The rows of a group lie close to one hidden flat surface of 7 dimensions, which passes through zero. Surfaces can cross.
Some rows, each with its group after it:
[1.776,-0.996,1.443,-0.363,2.134,-0.546,1.402,-1.045,-0.217,-0.460] : K693
[-2.315,-0.516,2.034,-2.286,-2.748,1.992,-0.417,2.803,3.352,0.442] : K385
[-3.426,-0.343,-0.551,-0.704,-2.750,-0.193,-1.439,3.946,-0.589,1.942] : K832
[2.305,1.361,4.051,-1.441,0.227,-0.613,1.415,2.416,-0.371,-1.857] : K256
[1.112,-0.464,2.429,-1.168,-1.417,1.456,-1.817,3.337,0.728,2.717] : K12
[1.289,0.553,0.653,-0.506,-0.570,-0.696,-0.709,-0.619,-2.093,-0.569] : K402
[-1.407,-1.333,0.471,1.791,-1.369,-0.653,0.956,-1.254,-2.703,1.630] : K12
[-0.281,0.904,-1.121,-0.663,-2.228,0.984,0.779,1.908,0.492,0.818] : K927
[0.923,-0.767,0.138,0.064,-1.667,2.134,0.295,-3.344,0.434,-1.135] : K693
[-0.311,1.679,3.144,0.327,-2.205,3.011,-3.858,-0.771,2.667,-4.554] : K385
[-0.349,-2.827,2.011,0.449,-1.710,1.256,-3.000,3.508,-3.136,-4.118] : K569
[-4.283,-0.252,-2.696,-2.276,-0.637,-2.803,2.326,-1.166,-0.275,0.635] : K385
[0.934,-4.133,1.346,1.053,-2.280,3.670,-0.313,0.902,-1.471,-1.739] : K12
[1.635,-0.947,0.575,-3.060,3.054,-0.446,-1.440,-3.416,2.434,1.129] : K693
[-2.912,-1.213,1.378,-0.776,3.427,-1.884,1.528,0.314,2.893,1.496] : K569
[-1.588,-2.894,0.029,0.329,0.420,-0.263,-0.371,0.351,-1.275,0.030] : K693
[-0.944,-1.193,-1.155,-2.337,-0.274,0.237,-0.563,-2.029,1.405,-0.270] : K385
[1.146,-1.048,3.277,0.351,2.132,-0.096,2.840,2.007,0.522,-1.185] : K256
[0.069,-3.167,-2.522,-0.428,-0.233,0.521,-0.985,0.869,-1.753,0.521] : K832
[-0.193,-0.579,-0.690,1.455,1.720,-0.950,0.992,-1.814,-0.996,-1.479] : K927
[-0.776,-1.527,1.818,0.014,-1.269,0.679,1.080,-0.774,-0.838,-2.734] : K832
[-0.845,0.591,4.446,-1.922,-5.688,-0.709,0.765,1.138,-3.022,2.989] : K12
[2.261,-0.052,2.421,-2.045,0.518,1.312,-1.652,-0.555,2.271,1.563] : K385
[0.772,-1.163,-0.258,-0.321,-1.575,0.548,1.799,-2.203,-1.352,0.335] : K693
[2.549,-2.060,-1.166,-0.430,-3.078,4.274,1.842,-0.202,1.240,2.853] : K12
[3.187,-0.134,2.433,1.558,-3.128,2.638,3.070,0.191,-2.636,-5.065] : K402
[1.483,4.699,1.246,0.463,-0.182,-1.424,-0.558,1.423,-0.959,-2.978] : K256
[0.686,-0.683,0.992,-0.100,0.575,-1.318,-1.833,0.278,-2.084,1.786] : K927
[1.721,0.985,0.300,-3.239,0.678,-0.909,-2.215,-0.162,0.291,-0.270] : K256
[-0.003,-0.037,0.171,0.969,2.120,0.016,-0.595,1.971,1.420,0.043] : K693
[1.204,0.951,-0.237,-0.927,2.316,0.723,-2.590,3.014,2.782,-0.284] : K12
[4.696,1.684,3.104,-2.278,0.598,-0.068,-1.716,-1.596,0.717,3.037] : K927
[-0.849,-0.951,-0.899,2.172,-0.451,-0.611,2.008,1.662,-2.625,0.016] : K256
[-0.684,-2.953,2.072,-0.860,2.264,-0.825,-4.395,1.986,-0.236,1.245] : K12
[0.094,2.180,-2.783,2.191,0.245,0.680,0.229,-0.619,1.169,-0.777] : K402
[0.120,-1.373,3.160,-0.365,-0.401,-0.523,0.447,-0.922,-1.642,-1.901] : K693
[0.280,0.240,0.016,-0.841,1.341,-1.040,-3.883,2.528,-0.341,0.358] : K927
[-4.212,1.973,2.968,0.628,0.080,-1.271,0.110,-1.103,2.258,-2.474] : K569
[2.467,-0.361,2.501,-0.368,-1.381,2.222,3.403,-0.664,1.090,-0.789] : K832
[0.570,-0.720,-5.174,1.830,4.756,-1.814,1.310,0.577,-0.356,2.134] : K256
[-4.057,3.263,8.015,-3.319,0.613,-2.453,-1.387,-0.342,5.538,2.287] : K832
[-0.305,0.094,-0.420,0.390,-0.676,0.849,0.008,-0.663,0.695,-1.451] : K927
[0.441,-0.478,-1.545,0.753,2.205,-1.787,-2.670,0.710,-2.356,-0.154] : K832
[-1.550,-0.609,-0.458,1.531,2.477,-1.039,-0.896,1.086,0.482,1.105] : K256
[2.057,-0.534,-0.166,-0.465,2.486,-3.115,-1.209,-0.259,-4.127,1.383] : K569
[1.783,0.071,1.764,1.076,-0.642,2.175,2.249,2.468,1.109,0.610] : K402
[-2.420,-0.069,-3.207,1.040,-1.134,0.574,-2.114,-0.376,0.116,-0.737] : K693
[0.695,0.212,0.583,2.248,2.019,0.337,1.322,3.313,0.679,-1.137] : K569
[3.751,0.307,1.281,-0.269,-1.247,2.146,2.162,0.910,0.723,1.857] : K402
[-0.677,5.373,2.419,-0.357,-3.216,0.673,2.095,-2.085,3.522,1.370] : K569
[3.463,2.540,-0.234,0.941,-3.651,2.208,0.368,0.745,-1.530,-0.027] : K569
[0.272,0.549,2.960,1.613,1.167,-0.264,-0.181,3.318,-0.199,-0.455] : K402
[-3.439,0.928,1.416,-1.776,-0.451,-2.380,0.470,0.089,0.537,-0.112] : K385
[0.464,1.372,0.999,-0.633,0.481,-0.637,-0.376,-0.365,0.918,1.595] : K832
[3.348,1.626,-4.093,1.763,-0.293,1.084,0.839,-0.901,-1.054,0.223] : K569
[-0.685,-1.195,2.915,2.996,0.189,0.499,-0.012,2.645,-0.534,3.172] : K12
[-3.628,-0.114,-2.026,0.210,-2.043,-1.386,0.938,-1.677,-2.290,-3.467] : K385
[0.202,1.481,-1.723,2.421,-0.260,1.467,1.732,1.542,1.700,2.112] : K402
[-1.197,-1.027,3.984,-0.423,-3.255,0.820,-1.698,1.709,-1.247,0.777] : K927
[4.141,3.148,-0.495,1.194,-1.278,0.876,1.340,1.996,-1.000,2.318] : K832
[0.059,-2.041,1.832,-0.902,-1.979,1.531,-0.569,0.938,-1.059,-1.694] : K385
[0.011,0.420,-0.393,0.099,-2.953,0.617,0.858,0.686,-1.597,0.855] : K927
[-0.382,-2.256,1.162,-1.428,2.845,-0.297,-2.375,-0.859,1.568,-1.307] : K256
[0.907,-1.170,-0.154,-0.163,2.089,-1.026,-0.653,0.574,-0.894,1.405] : K402

New rows. What belongs after each?
[1.435,1.271,-0.665,-5.844,-2.683,0.278,-0.694,-1.606,0.832,-0.737] : K12
[0.875,1.339,-2.119,-1.527,-0.320,0.310,-0.072,-0.730,1.233,0.244] : K12
[-0.795,2.460,-0.661,3.264,0.762,0.075,0.752,0.667,1.269,1.138] : K256
[-1.153,1.929,2.226,1.656,-2.395,0.079,0.104,2.095,-0.142,1.204] : K256
[-5.963,0.623,3.120,-2.873,-0.779,-4.384,0.653,1.134,-0.337,-1.561] : K385
[0.420,-0.747,2.570,0.291,1.112,-0.599,-3.061,-1.193,-1.262,-1.019] : K927
[-0.807,1.040,-0.507,-3.543,0.794,-2.524,-2.157,-1.414,-0.039,-0.702] : K12
[0.267,1.147,-3.649,1.817,-5.284,2.284,-1.515,2.108,-3.076,-0.045] : K12
[-3.785,-0.323,4.704,3.768,-1.343,0.509,-0.143,1.954,0.114,-1.497] : K256
[1.607,1.391,-2.807,0.089,0.121,0.434,2.382,-1.975,0.717,0.014] : K927
[-1.687,-1.874,-1.706,-0.425,0.417,0.523,-1.563,0.829,1.072,1.273] : K927
[0.456,-0.488,1.423,-3.680,0.722,-0.231,0.637,-2.237,0.969,-5.660] : K12
[0.511,1.272,3.353,-1.667,2.749,-1.730,-2.021,-0.564,2.206,0.991] : K385
[0.528,0.896,-1.770,-0.741,-3.083,-0.032,-3.154,2.742,-2.595,2.039] : K927
[0.372,-2.091,-1.965,1.245,3.432,0.366,1.945,-1.150,1.833,0.774] : K256
[1.627,1.003,0.044,-0.729,-0.622,2.004,-0.312,-2.417,2.238,-1.105] : K927
[-1.996,2.056,1.632,-0.935,-2.713,0.467,0.702,1.527,1.871,0.820] : K385
[0.460,-1.896,-0.381,0.303,0.577,1.305,-0.236,-4.946,0.732,0.370] : K927
[-1.094,1.656,1.560,-0.725,-3.834,3.844,0.886,1.083,4.011,-2.940] : K927
[-0.515,-1.066,-4.535,0.529,0.828,-0.519,0.114,-0.661,-1.147,1.437] : K927
[0.139,1.234,0.708,-0.063,3.195,-1.167,1.305,-0.223,2.704,1.058] : K12
[1.312,-2.636,1.851,-2.604,0.916,-0.734,0.731,1.812,-1.457,0.075] : K256
[1.889,-1.298,-0.723,0.133,2.421,1.237,0.199,-2.511,0.906,-4.712] : K402
[-0.960,2.674,-2.097,0.422,2.609,-2.663,-1.047,0.054,0.867,2.236] : K12
[1.049,-1.426,0.028,-3.971,-3.687,1.393,-1.119,-0.753,-0.850,2.073] : K12
[-0.117,-2.021,2.731,0.269,-0.381,0.810,2.363,1.225,-0.063,0.100] : K256
[0.733,0.403,-2.786,1.471,-0.375,-0.608,3.340,-2.227,-2.312,0.149] : K927
[-5.555,-2.166,0.551,-2.710,-0.684,-1.948,-0.291,0.902,0.143,-2.835] : K385
[0.197,-1.027,-1.229,-2.106,-1.780,0.967,-0.001,-2.541,0.080,-0.067] : K385
[0.476,-1.241,-0.909,2.778,2.040,1.818,-2.762,3.484,0.637,-0.751] : K12
[-1.916,-1.520,0.551,-2.374,-2.037,-0.910,0.295,4.194,-0.644,5.999] : K693
[-2.457,-3.122,-0.545,-0.497,-0.058,-0.330,-1.872,-0.991,-0.752,-0.070] : K693
[-1.576,2.156,-0.075,0.916,1.103,-2.533,0.013,-0.282,-0.859,-1.478] : K12
[0.831,2.107,-0.521,2.624,3.868,0.086,1.957,0.303,3.677,1.290] : K256
[-0.132,0.213,2.382,-0.589,-2.161,0.207,1.193,0.199,-0.758,-0.612] : K12
[2.146,0.529,2.053,-2.364,-1.935,1.808,0.124,1.493,1.922,3.309] : K569
[-0.783,-0.242,1.773,2.116,3.217,-0.864,-1.222,2.460,1.000,1.537] : K12
[-0.418,-0.738,4.660,-1.041,-2.854,1.587,0.650,0.706,1.047,0.603] : K256
[1.985,2.539,1.654,-1.580,1.118,-1.340,-0.330,-1.908,0.680,-1.329] : K693
[2.734,3.904,1.499,1.205,3.488,-2.199,-0.449,-1.769,0.913,2.585] : K385
[1.171,-0.800,-0.855,1.355,3.936,-1.047,1.700,0.815,-0.224,-0.264] : K693
[-1.495,-1.425,0.154,-0.913,-0.023,-0.798,1.591,2.876,0.109,3.569] : K927
[2.261,2.079,-2.606,0.148,2.933,-2.790,-3.897,-0.075,-1.707,3.761] : K832
[2.891,-0.445,-0.477,0.778,-1.122,2.091,2.788,-0.254,-0.516,-1.078] : K832
[0.627,-2.946,5.370,-4.135,2.378,-1.862,-2.206,3.518,-0.433,0.201] : K256
[-1.805,-0.037,-5.630,0.530,-1.154,0.885,-1.371,-0.731,0.674,1.575] : K693
[-0.863,0.131,-0.609,0.127,2.171,-1.219,-1.590,1.969,1.396,4.183] : K256
[-1.133,6.055,-2.282,-1.942,-2.339,-3.346,-0.381,0.058,-0.948,2.861] : K12
[-0.135,0.694,-3.600,-2.787,-1.612,-1.152,-1.323,-2.552,-0.846,2.020] : K12
[1.648,-0.452,-2.431,-1.201,1.813,-0.743,0.583,-4.571,-0.224,-0.619] : K693
[0.397,1.713,-1.974,-2.543,-4.418,0.045,1.519,-2.652,-1.604,-1.321] : K12
[0.543,-2.916,2.364,-2.990,-2.004,0.793,0.382,-2.382,-0.411,1.377] : K832
[2.770,2.841,1.105,1.369,-1.693,3.342,-0.966,0.419,2.965,1.423] : K385
[0.438,2.427,-3.599,0.721,-1.394,1.452,0.321,0.736,1.823,1.971] : K693
[-3.404,-3.549,-0.184,4.052,2.130,0.005,1.333,1.481,0.075,1.717] : K256
[3.294,1.705,1.335,-1.072,-0.704,1.923,1.032,-3.400,2.147,-0.641] : K693
[2.237,-2.888,0.664,-2.218,1.964,-0.317,-1.864,-0.886,-0.393,2.033] : K832
[-2.279,-1.534,-3.180,-0.735,4.864,-2.580,-0.853,4.469,1.297,1.865] : K927
[-2.054,-1.208,-0.987,-0.124,-2.020,0.464,1.436,-0.105,-0.322,0.736] : K402
[-1.338,1.252,-3.079,2.894,5.084,-3.219,-2.485,1.766,-1.156,-0.945] : K256
[0.253,0.845,0.170,-4.212,-3.457,2.164,-0.245,-3.382,3.460,1.998] : K385
[1.641,2.143,0.355,-0.332,2.098,-1.150,0.851,2.449,1.339,1.377] : K693
[-1.268,0.623,0.996,0.947,0.218,-0.727,-1.043,1.711,-0.590,-1.609] : K693
[1.055,2.512,-4.294,-0.094,-3.468,0.866,-0.956,1.638,-1.832,-0.369] : K927
[-3.008,-3.292,-2.483,0.097,1.164,0.145,0.552,-2.301,0.569,-3.222] : K402
[-2.084,-0.688,-0.643,0.096,0.273,0.521,1.116,-1.528,1.635,-1.831] : K832
[-1.131,-0.285,1.604,0.886,0.307,-1.661,-1.317,2.064,-2.384,-1.206] : K927
[-0.751,-1.150,4.988,-0.534,-1.000,-1.078,1.301,0.451,-0.814,3.077] : K12
[3.090,0.115,4.603,-1.457,1.220,1.002,1.636,-4.173,2.883,1.766] : K927
[1.534,-1.149,-1.057,1.149,-4.012,3.941,-0.207,1.830,-1.163,-0.416] : K12
[1.940,-2.534,-0.318,-3.601,-1.042,-0.091,-1.038,-3.793,-1.081,4.119] : K832
[2.605,1.268,0.569,0.110,-1.446,1.406,-1.930,0.835,-0.958,-1.022] : K569
[-0.947,-2.128,-2.861,0.399,-0.642,0.266,-1.467,2.906,-2.229,0.186] : K832
[-0.026,1.225,-2.432,-1.518,1.995,-1.815,-2.276,-3.852,0.229,-1.871] : K693
[0.079,-1.945,0.609,-2.956,2.165,0.871,-3.308,-0.313,3.726,1.626] : K569
[1.145,3.163,1.172,0.274,-1.576,0.557,2.568,0.189,1.866,2.189] : K569
[-0.520,-0.654,0.443,0.450,-0.930,-0.318,1.577,2.456,-1.341,0.938] : K385
[2.047,2.406,0.843,0.327,-5.582,3.489,-0.205,-2.764,0.036,-1.485] : K385
[-1.818,-1.924,1.199,-0.552,0.569,-2.324,0.158,2.465,-2.309,1.136] : K693
[-1.119,-1.496,1.017,0.367,-3.102,1.280,2.639,2.498,-1.419,-0.215] : K569
[-1.430,-2.259,0.142,4.206,0.078,0.077,2.180,-1.314,-2.506,-0.333] : K12
[-0.276,1.621,2.266,-1.569,1.354,-0.382,-4.227,-0.814,2.161,-1.980] : K256
